All groups share one centre, and each spreads out both ways along 13 directions, with some noise.
Known rows, each followed by its group:
[  2   4 -17  -3 -32  -1 -46  -9 -18  16  22  19   9  13 -17  -4 -24  29]
k280
[ -3 -20  -9 -20   0 -20   9 -17  -7   8 -20   5 -21   8  35  22   5   1]
k976
[-15  -7 -26  -2   3 -59  32  43   1 -15 -47  11  10 -17   0 -15  -4 -21]
k836
[ 26 -10   4  31 -24 -33  39   4   7 -22 -52  29 -11   5  19 -14  13  20]
k976
[-49  -5   9 -38   6  11 -16  27  10  12 -13  -2  24 -22  15  25  -1  10]
k976
[-11  24  13  -2  27   3 -26 -16 -17 -23 -10   3   6   8 -19 -20 -14  16]
k44
[  2 -15   7  11  11  23   3 -22  15  38   4  39   3 -19  17  -2  23  24]
k74
[ 15   8 -22 -24   0 -18  30  30   0 -30   2 -37   1  14  27  -9 -40 -15]
k74
[-13 -70  38 -45 -44   3 -27  10   3   0 -14  10  48 -26 -33  15 -13   8]
k280
[ -5  -5 -15  21 -36  40 -19  13 -13  81  16  33  33  -4 -10  14  24  32]
k44
[-43 -42   3 -15  26 -46 -32  -8   0  -7 -10  27 -21 -37 -15   5  -4 -18]
k813
[ 23  -6  19  10 -22  -5  -2   7 -28  -1  18   2 -51  36  20  14 -16 -30]
k976
[ 20 -31   6   2  -9  24   5  21  -5 -10  11 -24   1  -1  12  -7 -18 -11]
k976
[ 17   3  41  -9  29  39  28 -25 -13  25 -10   1   9   5  -2   0  17   9]
k813
[ 11   2  26  40  17   3   0   2   7 -40  13   6 -24  -7 -20  -3  -1 -12]
k813
[ -8  18  17   0  41   3   1 -35 -29   5   0  21 -32  -4  -1  12   7  28]
k44
[-35  14  23   6  26 -11 -21  26   7  -4 -15  -8 -10  27   7  12 -15 -26]
k74
[ -6 -32  -5  18  51 -31  11 -35  -8   2 -29   3 -17  -4 -20   0  14 -13]
k74
[-12 -36  27  32   1 -29 -13   5  10  13 -30  41 -19  31   7  12  -1 -36]
k44
[  0 -15 -13 -14 -28 -14 -17  17  -6 -33 -15 -32 -24   9  37 -29 -15 -17]
k44
[-22  -4  22   0  -1  -4  -2  15  11 -11 -26  -4  -2  -8   4   4  14  -1]
k836
[-30  12  17 -26 -64 -18 -28  45  17  15 -25  23  13   4  20 -12   1   5]
k813
[ 11  10   0  15  -6  -3   1 -14  -9   5   4  43 -27  13  32  10  -5  21]
k813
[-27  30 -30  12  41 -21   4  48   9  19  15 -26 -24 -10  13 -35 -19 -23]
k280
[ 28 -12  52 -59 -38  46 -12 -59   4  11   3 -42  36  12 -31   4  18  34]
k813
[ 11 -24  -5 -15  21 -14  -5 -33 -42 -42  -1 -11 -24  -8 -10  -1 -11 -20]
k976
[ -3 -50  22 -50 -22  -5  23  48   3  14 -13 -30  30 -26  -1   8 -31  16]
k280
[ 10 -17  19   7 -12   1 -11 -22 -17   9   2  24 -29  22  11  12  12 -31]
k813
[ 19 -10   7 -14   5   6  50  -9 -25  17 -47  -9  41 -16 -32  -3  30  31]
k280
[  4 -11   5  -9  28   7  16 -36 -32  -4 -25   3  16   5 -23   8  32 -35]
k813
[ -2  21  29 -11 -11 -12  -6   8 -20 -10 -21  -9 -21  35   2   2 -10  -7]
k976
[ 13  44  32   3 -12  33 -11  -7 -15 -38 -26  -5   3  37  19 -25   7   6]
k836
[  4   9  20  26  26 -20  -7 -16 -13  36  16  37 -55  16   0  15 -31  62]
k280
[-14  43   7 -13 -33  -7   5  19 -10  -9  -7  45  15 -13  -2  26   6  49]
k976
[-11   5  25 -17 -19   8  -1   7  34   5 -22   5  19  -4  19 -11  14  12]
k813
[-25  17  28 -20  36  -5  -4   6  26  19  11  20 -24 -11  36  -8 -14  -5]
k836
[  6 -28  48 -23  24  32  -5  -4 -22   2  -1  12  18   5   1   7 -33   6]
k280
[-15  -5 -11 -14 -12  -9 -13  -8 -11  24 -16   4 -14  17  27  12  13  -2]
k976
[-21 -48  25 -20  -7  -4 -13   6  23  26 -13  -6   4 -10   8   0   3 -11]
k836
[-20 -22  35 -39  -5 -17  -8   2 -15  10 -21  18   0  14   4  32  -4 -27]
k976
[-40   5  25 -13  31   1 -12  26  30  -2   1  25   2 -20  27  -1 -13 -15]
k836
[-29  12 -18  -3  27 -31   0  21  -6  21  18  13 -26   1   8  35 -22   5]
k44
[  7 -20   3  23  12 -13 -25 -33 -15  20 -11   3 -13  22 -32 -19  -4   8]
k280
[ 10 -37 -20   3  30  17 -15 -26 -37  -1   9  -6  -3 -13  -8 -15 -11  -3]
k976
[-39  11   6  10  17   2 -26  16 -22  26  46  19 -30 -25 -28  53  -3  19]
k44
[ -9  13  40 -15  17 -18  -9   2   3 -25   4  33   0   9  -8   1 -26 -29]
k74
[  9 -50  31   8   2  -6   1   7 -33 -15 -11  38 -25  -3  11   8 -13 -35]
k44
[-20  -4  -7  17 -38  20 -22  49 -21  46   2  26  -5 -14  17 -18  19 -10]
k74
[  5 -17  30  38  27  -4 -17  13 -10  14   3  17 -25  13 -15 -48 -14 -49]
k976
[ 11 -29  33 -14   9  24  -2  -4   7  -6  28   7  -2 -22   5   8 -24  10]
k280
[ 16 -36  48  12  -4  15   5  -7 -20 -10 -49  41   5   6  14 -11   4  13]
k813
[-24  23   8  23   8   5  -1  12  19   3   8   1 -43  15  35  45  12   5]
k836
[  7  22  20  -6  24  31  11 -26 -31  20  -5   1   8 -13 -29 -21  30  15]
k813
[ 14  -5  25  18  34  -1   2 -28 -30  24 -28  10 -16  23 -17 -30   0   8]
k836
[  4 -50  11 -16  -4   3  -1   2 -17   5   8  14   0 -20   6  11 -13  -6]
k280
[ -3  32   0   7 -14 -19  41  16 -15 -17 -19   9 -30  -5   9  14  53 -50]
k836
[-13 -49  39   6   2 -15 -29  -2  38 -17   3   9 -25   0  12   1 -24 -13]
k280
[-26 -15  25 -39  10  35 -32   9   3   0  42   7  18 -30   0  23 -17 -23]
k976
[-18  21  18 -22   9  31  -5  14 -37 -16  -5 -22  -8 -11   8   8  15 -10]
k74
[-14   0  34 -39 -20  18 -24  17 -22   5   5  44   4  -5  32  -5   1 -53]
k44
[ -1  -1 -19  -3 -18  24 -19  -5 -11  26  25 -15  16  -3 -19   6   5  21]
k44
[ -8   9   1 -48   1  37   9  21  -3  13  -5 -53  21   4  37  -8   3 -17]
k74
[ -4   8  37  33   9   4 -18 -15 -16 -15 -14  41 -19   2 -18   1  10  21]
k44
[ 12  -5 -14   7  -3  -7  -8 -24 -18 -32  -3 -12 -39   9  23   1 -13  36]
k44
[-20   4  15  16  11 -15  -4  38   0  -8 -27   2 -10  -1   4 -28  -1 -30]
k74
[-12  -2   3   5  29 -38   9  -4   9  17 -14 -17 -42  17   8   3 -17  23]
k280
[ -1  50  -2 -28   4  21  19 -13 -22  10   5 -31   1  -9 -14  -5  40   0]
k836
[  8 -26 -24  -2  -8   8 -30 -28  11   9  34  12  -2  14  21  10 -18 -18]
k836
[-24  -9 -26 -27  -4  -7  -6  28 -54  -2 -39  20  20   3  28  -2   8 -51]
k280
[ -1 -35   1   3  22   6 -21 -26 -39  25  -7  -5 -13  28  -3  11  -4 -24]
k74
[  7 -30   2  19   0  22  -5  12 -11 -13 -13   3  15 -19  -4 -41   8 -27]
k813
[ 43  -9  11  14 -50  11   5  -2 -10  23  -9  37  25  28  -2 -27   1  -6]
k44
[-25  -1  13  11  16  11 -40 -23  -9  29  18  35 -25 -21  -8  -9  18  18]
k74
[  5  -8  22  22 -17 -10  21   3 -33  -8 -34   5 -26  -4 -24   2  52 -29]
k836
[ -2 -26 -15 -22 -10   1 -12 -18 -13  -6   0  12  14  -6   3   9   5 -14]
k280
[  5 -16  13 -43  50 -10  17 -34 -25  31  15   1   4   2 -25  -4  -6 -64]
k976
[ -5   9  19   9   5 -10   3  29  21   6 -18   8   8  14   9 -28 -15 -12]
k44
[  4 -10 -17  -7  -9   2 -17  18 -28  13  20 -10   5 -11 -15 -19 -26  12]
k280
[ 11 -10  -8  15  24  -6  32  -1   4 -10 -28  -4  18   0  -7  -7   4   2]
k74
[  2  19  32  -5  11  18 -10 -11 -18  61   4 -18 -11  18 -28 -29  10   7]
k813
[-15  23  13 -41  -1  -7  13  33  30 -16   0 -15   6 -18  31 -20  -8 -29]
k74
[-20   6 -24  26  13 -30 -28 -19   4   3  -5  22 -17 -19 -20 -32  15   5]
k813
[ -9  16   8  -3  -7   9 -12  44 -14   4   8   0 -11  20  31   1 -31 -11]
k74
[  8  -2 -26 -25  14 -27  17 -19  -9  21 -15 -14  10   5  -5 -32  -4 -15]
k836
[  2  15  -9 -12  39  17   2  24 -18 -29  11 -53  -6  32  26   7 -50 -14]
k74
[ 44 -28  10  22   4 -12  15 -39 -17 -51 -36 -24  -8  16 -28 -39  -1  -1]
k44
[  6  -2   4 -18  31   3  14 -28  13  35   3   3  -4  11  22  -2  -2   2]
k836
[  5   0   6  27   6 -10   9  34   6  -8 -17  14   1  28  16   3 -30   1]
k813
[ 29 -30  13 -12  -2   8  41  -5   7  -2  -5   5  12  -2  18  21  -7   4]
k976
[-26 -45   2   6 -10 -17 -41   3   9  -5 -26 -10  11  -1 -19 -20   8 -35]
k836

New rows. What belongs after each?
[ 10  22  36 -25 -11  13   0   1  -2  14   1   9  37   8 -29 -35  11 -49]
k44
[-22 -29  -1  -6  19  -7  -9  27 -24  39 -24  -2  -1   8  14  -9 -22  -2]
k976
[  3  -9 -20 -27  -6  28 -11 -17   5   9  46   8   7 -25  22  18  -5   6]
k976
[ 13 -33  -1 -15  23  -3  -3 -14 -26   0  14  -1   7 -16 -27 -34 -13 -51]
k976
[ 25 -32  17  -9 -29  -2  11  -2  14  -9  14   6   1   5   3   5  -7 -45]
k44
[-20   3   3 -22   0  10  -5   6   2  47  -8   5  17  -8   7 -24  26 -24]
k813
[-25 -12  25  21  27   3 -47 -10 -35  19 -18  -3 -34   7 -18 -31   7  -5]
k74
[-33  14  26  17  14  -8 -32  21   1  25   6  38 -34  21  19  23 -20   1]
k74
[ 37 -22   5   3 -38  15  -1  -8   9 -22 -12   8  17  15  22 -23  -6  -2]
k44
[-11 -23   3 -36  -7   4 -10  11 -12   7   9   4  32 -14 -15  14 -15 -15]
k813
[  2  -6  18  -8  23   2   2  -5   2 -11 -13  -8  -4 -12   4 -41  -2 -10]
k74
[-12  11  13  -8   2  -6  15  22 -25 -24 -16  -6 -22   2  15  28   9 -15]
k74
[-17  29  51 -10  40  24 -13 -15  23  39  -1   5 -40  30  55   7 -20  56]
k74
[ 27 -11   1  17 -36  -3   7  19 -45   1  -9  30  10 -10 -30 -22  -1  10]
k836
[ -1  29 -14 -19 -11   3  -6   0 -40  38  -5  12  -5  41  24   5   0 -14]
k280
[-14   3 -33   3  -2   7 -17  51 -13  16  29  37  25 -47   3 -28 -41  37]
k813
[ 29 -24  11  11 -40   1   3 -28  18 -14 -17  65  41  18   2   8  17 -26]
k44
[ 11 -29  15  17  21  15   8  -6  47  15   6  11   3 -11  23 -35  -3 -18]
k976
[ 12  34  11 -20  19   0  21 -30 -15 -13 -20 -11 -21  21  23 -13  19 -21]
k836
[ -1 -12 -32   2 -11 -21 -13 -25  27 -35 -28 -30  -1   8  18 -23  13  -9]
k813
[  0 -25  43  -7   7  -5   9  -5   0   4 -28  20  -6 -12  -1 -23  12 -13]
k836
[-28   0  34  -9 -10 -36 -41  17 -16   2 -10  35  -9  12 -32 -14 -12 -48]
k74
[  4  -4  26   6   7  52  -2  19   2 -15   3  13  22 -18  19 -22   8 -25]
k74
[  8   9  36  23  42 -33  44   4  15  21 -44  14 -32  36  18 -18  -5 -12]
k976
[ -5   5 -11  20 -10   2  -6 -13  39   1   4   4   2  13  15   8  23 -21]
k836
[-23  20   3  18   8  16  -8  26 -14   6  -4   9   3  -3  -3  13  10   4]
k74
[ -6 -19   6 -22   1   5  -9  12 -14 -29  14 -61 -66 -20  38 -13  -8  -8]
k44
[-10   4  46  24  27  -5  -5  -1 -29 -45 -47  21 -15 -13 -29 -23  16  -3]
k836
[  7 -15  70  -4   8  13   3 -29  28 -30 -20  15 -11  18  18  22  -1  14]
k280
[  8  35  22  11  25  13  29  22 -29  -4  -1   0 -17   8  -1   5   0  -9]
k813
[-17  13   8 -13  47   6  -4 -13 -16   1   6 -10 -20 -13   4   4  -5  19]
k44
[-23  -5  36 -20 -22  -4  -4  25   4  -6 -24  30   8 -15  11   6  10  -8]
k813
[-16  -6  20 -15  16  -6  -7  -7 -23  -1 -10  51   2  -3   3  16   1 -30]
k44
[  1 -13  -9  -4  -5 -24  -9 -29 -11  -8  -5  -3 -21  12  -6  15   2   0]
k74
[-18  23  -3   0  -1  10 -17  23  16  49   9   9   8  17  21   2 -15  28]
k74
[  8   3  -8  -9 -38  10   7  21  -3  -2  -8  -6  12   1  19 -17  18 -36]
k280
[  8 -20  16  37  29   9  13   9  10 -16 -23  -2 -33  -4  34 -38   8 -25]
k813
[ -4   8   0  16  -2   2  22  20  -6   2 -21   8   0  12  11  19  17 -16]
k836
[ 17   4   0  36   1  15   9  -6 -11   2  -8  34  -3  -5   1 -26  33 -31]
k280
[ 10  19 -11  20 -26   3  -8  23 -44 -16  27  33 -13 -21 -18   1 -12  27]
k836
[-17  -7   7  13  13 -44  11  41 -16  10 -29 -14 -36  -6  -9 -16 -22  28]
k280
[ 12 -32  -1 -23   3   3   4 -44   3 -34  -1  38  16 -11  20  31   6 -23]
k44
[-15 -23  -8 -11  16 -35 -20 -20   2  -6  10   2 -34 -21  -3 -12  -5 -16]
k836
[  2  28   3 -31 -14  14  20   0  15  31  11 -19  -6   9  32   6  23 -11]
k836
[  9 -24  -4  12  -7  -7 -15   9 -38 -31  14  41 -27 -20   9   5 -32  15]
k813
[-32 -10  -6 -13 -42  -7 -15  49   9  17 -19  13   7  -8  38  11   1  11]
k976
[ 17  22  11 -12 -25   5  -5  12 -43  15  49  18 -38  25   7  32 -20 -22]
k976
[ 19  26 -25  49  24   5  -6 -46  29 -13  19  -7 -22   0 -11 -31  20  16]
k813
[ -8 -38  24 -22   1   0 -18 -14 -21  -7  -7  20 -13   6  21  19  -8 -27]
k280
[-45 -15 -18  -7  -4 -51 -31   9  12   7 -30  30  -4 -15   6 -16   2  -7]
k813
[ 14 -20  15 -17   4   6   7  -5   3   7  -2 -29  -3  19  14  -1 -18  -4]
k280
[ -2 -50  34   0 -19 -14  -3 -17  23  -9   0   2 -33 -27  -6   5  27 -25]
k280
[ 27   1 -33  -6   9  -5  27 -34 -19  29  23  10 -33  10  32   9   1  -2]
k976
[ -1  -1  -7 -36 -21  -8   6  11  -1   0  -6 -12  29   2  -5  -2   1 -27]
k74
[ -8  -9  -6  22 -16 -18 -13  15  16  11 -15   5   1   8  -5 -17   7 -12]
k836
[  5 -28 -12   7  -8 -18  -7  17   6  16  13   2 -13   1   9  -5 -36  18]
k280
[  7 -14  18  -9  17  11  20  16 -36 -10 -17  16  16  -2  -4  15  -9 -10]
k813
[  6  22  10  23   3  18   9  -5  -3 -14   7   6 -22  -7   6 -13  38 -40]
k813
[ -2  17  17 -16 -25 -17  -1   5  10   7 -27 -23 -11   3  -1 -41  17   6]
k836
[  8  19  -1  22  23 -18  26   8  -3 -24 -23  -6  -7  19  -2   8 -16  25]
k74
[-21  31 -12  -8  11   8 -15  15  12  22  -6  27  32   6  22  -3 -15  17]
k44
[-22 -27 -18   7 -24  -4 -21  13 -17   4   6  12 -32 -48   6 -22  37 -34]
k74
[ -3  -8 -16 -15   5 -23  -9  -6 -14 -12 -15  -9   6 -11 -17 -25 -13  12]
k836
[  8 -33 -43  -2   4   7  13  13  12 -14  18 -38  12 -19  17  12 -27  24]
k44
[  5 -24 -24 -25 -37   0 -18  -2  -8   2  23   9  -6  10  40  23 -15 -17]
k44
[-18  12  27   7   1  -3  -5  13 -20  26 -25  19 -16  17   4  11   9  10]
k74
[-38  -2  -3   4  17 -14 -17  -5 -25  34  -5  10 -43 -24  -5   4  31   7]
k74
[  9  27  -9  11 -18  27  -1 -16  12  -5 -10 -19  13  39  17   9  35 -25]
k836
[-31 -21 -12   2  -9   2 -10   8  -7  -3 -14   8  -3 -26   4  16  43 -36]
k976
[-14 -12  46  -2  -7 -17   3  42  36  23 -52  -5   4  36  31 -27 -20  -9]
k976
[  4  -9  35   3  23 -10  -5  -4 -31   2  -5  33 -35 -11  -4 -22 -15   7]
k836
[  9 -17  -7  20   5 -37   3 -24   2 -29 -19   4 -17  23  -8  21  -8  -5]
k74
[ -4  -8  -3  -7  -4   5  -6 -18 -11  -1   5  -8 -24 -13   5  10  19   2]
k44
[-15 -16 -10  -7  -3  19 -31   8   3  -1   7  27  18 -29  22  -1 -29  64]
k976
[  3  22 -19  17  10 -14  10  -8   5  15 -15  19 -10  23  22  -2   5   7]
k280
[ -1 -15  17  -4 -11  19  -2  -2 -20   4  -3  -9 -20  13  21  35  18 -19]
k836
[  1 -15  16 -52  -3  23  -5 -22 -33   9  -7 -12  18 -29  -8 -10   5  32]
k813
[ -4   9  67  -1  16  12   8   4  11 -35 -21   5 -32 -21  14 -33  21 -22]
k44
[ 27 -30  -1 -15 -19  17  14  28 -29 -15   0 -37 -10 -14  22 -39 -22  -8]
k44
[ -8  -6   3  17  19   7  -4   1  27  -5  -9 -20  -4 -21   3 -47  16  -6]
k813
[ 18 -31  -2   0  -3  12   3 -23 -24  -9   3  41   2 -14  10  13   0   6]
k280
[ 13  -3  42 -24  14  27   4  -7  28   9 -20  -6  35  23  20 -34 -15 -10]
k74
[-26  18 -14 -13  29 -30  25  73  19 -44 -10 -28   8 -31   8 -33 -19 -65]
k74
[  6 -32  39 -30  27  26  14 -25   4  18 -16 -30  16   6  -3   1  12 -25]
k813
[ -2  21   8   8   4   7  20   0 -17 -27 -23  11   1 -10  -7  24  19  35]
k976
